The groups are shells around one centre, one inside the other: the same stretched ball of 3 dimensions in 10 sizes.
Known rows, each followed by its group:
[ 19  24  57   6  13  -9 -22  39  19   8  45  25 -13]
J273
[ 15  31  77   7   1   5 -25  57  16  24  51  -3 -23]
J273
[ -2   5  57   0 -21  -9 -20  50  -1  25  38  -4 -45]
J349
[  1   1  50  -1 -17 -10 -23  40  -1  27  35   9 -46]
J523
[ 34  47  85   9  26  15 -35  47  31  28  58  16  -8]
J554
[ -3 -11  30  -3 -17 -27 -15  29  -5  10  28  26 -43]
J37
[  3   6  36   4  -4 -31  -6  42   7 -15  36  24 -15]
J527
[ 16  22  54   7  10 -15 -16  43  17  -2  44  23 -10]
J554
[ 22  18  49   3  16 -10 -26  25  18  14  41  40 -18]
J527
[ 41  59 103  10  30  32 -45  52  37  47  65   6 -11]
J639
[ 13  13  44   4   7 -19 -16  35  13  -1  39  30 -16]
J523
[ -8  -6  49  -3 -30 -12 -20  44  -8  31  32  -2 -57]
J668
[ -4 -12  31  -4 -19 -23 -18  28  -6  17  28  24 -48]
J527
[ -7 -17  24  -4 -22 -31 -13  27  -8   9  25  27 -47]
J668
[ 14   8  48   0   2  -8 -28  26   9  26  37  32 -35]
J639
[ 12  11  39   4   7 -25 -13  33  13  -8  38  35 -13]
J409
[ 29  51  99   9  16  26 -38  60  29  42  61  -6 -18]
J554
[  8  11  62   0 -10   2 -30  41   5  40  41   6 -46]
J523
[ 28  32  74   4  17  12 -37  36  23  38  50  22 -24]
J349
[ 11  30  88   4 -10  17 -33  62  11  47  52 -19 -40]
J37
[ 12  18  70   1  -6   8 -33  43   9  44  44   4 -43]
J977
[ 17  18  61   2   4   1 -31  34  13  32  43  20 -33]
J977
[  6  16  58   4  -7 -11 -17  50   8  11  42   5 -27]
J273
[  7   1  39  -1  -4 -17 -22  26   5  17  34  31 -36]
J409
[ 25  33  66   7  19  -1 -26  41  24  13  49  24 -10]
J977
[  7   3  49  -1  -9  -7 -27  31   3  31  36  19 -45]
J409
[ 34  40  68   9  31   1 -29  37  32  11  53  34   0]
J668
[ -7  -4  49  -2 -27 -13 -19  46  -6  26  34  -2 -52]
J639
[  3  13  52   5  -8 -19 -11  51   7  -1  41   7 -21]
J37
[ 33  43  77   9  27   9 -32  43  30  22  55  23  -6]
J349

New rows. What belongs after each?
[ 36  51  90  10  28  19 -37  49  33  32  60  13  -8]
J349
[  4   1  45  -1 -10 -13 -23  33   2  23  35  20 -41]
J523
[ -2   0  36   2 -12 -31  -6  43   2 -11  33  18 -24]
J639
[  3   4  54  -1 -14  -6 -26  39   2  32  37   9 -46]
J523
[  6  20  63   6  -6 -11 -14  58  10   5  45  -2 -21]
J527
[ -6  -2  52  -2 -27 -11 -20  47  -6  29  35  -3 -53]
J639
[ 39  58  96  12  32  22 -37  53  37  31  63  10  -2]
J639
[ 36  58  98  12  27  22 -35  59  35  30  64   3  -4]
J639
[  3  14  69   2 -17   1 -25  55   3  33  43 -10 -43]
J349
[ 18  37  81   8   6   6 -25  59  20  21  53  -3 -17]
J554
[ 16  28  60   8  10 -13 -15  50  19  -4  47  15  -6]
J639
[  5  10  46   4  -3 -23 -11  45   8  -5  39  17 -19]
J349
[ 13  31  81   6  -4   8 -26  61  14  30  51 -10 -28]
J554
[ 43  61 100  11  35  29 -43  49  39  42  65  13  -5]
J668
[  6  11  46   4  -3 -22 -12  44   8  -4  39  17 -19]
J554
[ 13  16  62   1  -2   2 -31  38  10  36  42  14 -38]
J273
[ 20  40  91   7   4  18 -33  61  20  40  56 -11 -26]
J523
[ 26  53 107  10   9  30 -38  70  26  48  63 -21 -22]
J668
[ 37  48  84   9  30  16 -37  42  33  31  58  22  -8]
J37
[ -8 -14  30  -3 -24 -27 -13  33  -8  11  27  18 -48]
J639
[ 22  31  62   8  17  -8 -20  44  23   2  48  23  -5]
J349
[ 16  39  99   6  -5  24 -36  68  16  51  57 -25 -36]
J668
[ 13  19  48   7   9 -22 -11  44  16 -12  42  24  -6]
J527
[ -6   2  58   0 -28  -9 -19  54  -5  27  37 -11 -50]
J668
[ 41  66 112  12  30  36 -44  61  39  47  68  -4  -7]
J668
[ 16  11  47   1   7 -11 -25  27  12  17  39  34 -27]
J409
[ 33  44  73  11  31   2 -27  43  33   8  55  28   4]
J668
[  9  26  76   6  -8   3 -23  61  11  25  49 -11 -29]
J409
[ 21  22  55   4  15  -7 -26  32  19  15  44  33 -17]
J554
[ -8 -13  25  -1 -21 -35  -7  36  -6  -5  27  21 -37]
J639
[ 33  43  80   8  25  13 -35  43  30  28  55  20 -10]
J554
[ 36  60 102  13  27  24 -35  62  36  30  65  -2  -3]
J668
[ 36  60 105  12  26  29 -39  61  36  39  65  -3  -8]
J639
[ 17  12  42   3  11 -17 -21  27  15   5  38  40 -18]
J37
[-11 -11  32  -1 -26 -32  -6  43  -8  -2  29  10 -40]
J668
[ -3  -9  31  -2 -16 -28 -13  32  -3   5  29  23 -39]
J349
[  5  19  73   3 -14   4 -26  56   6  34  45 -11 -40]
J554
[  6  12  46   5  -2 -23 -10  46   9  -7  39  17 -17]
J409
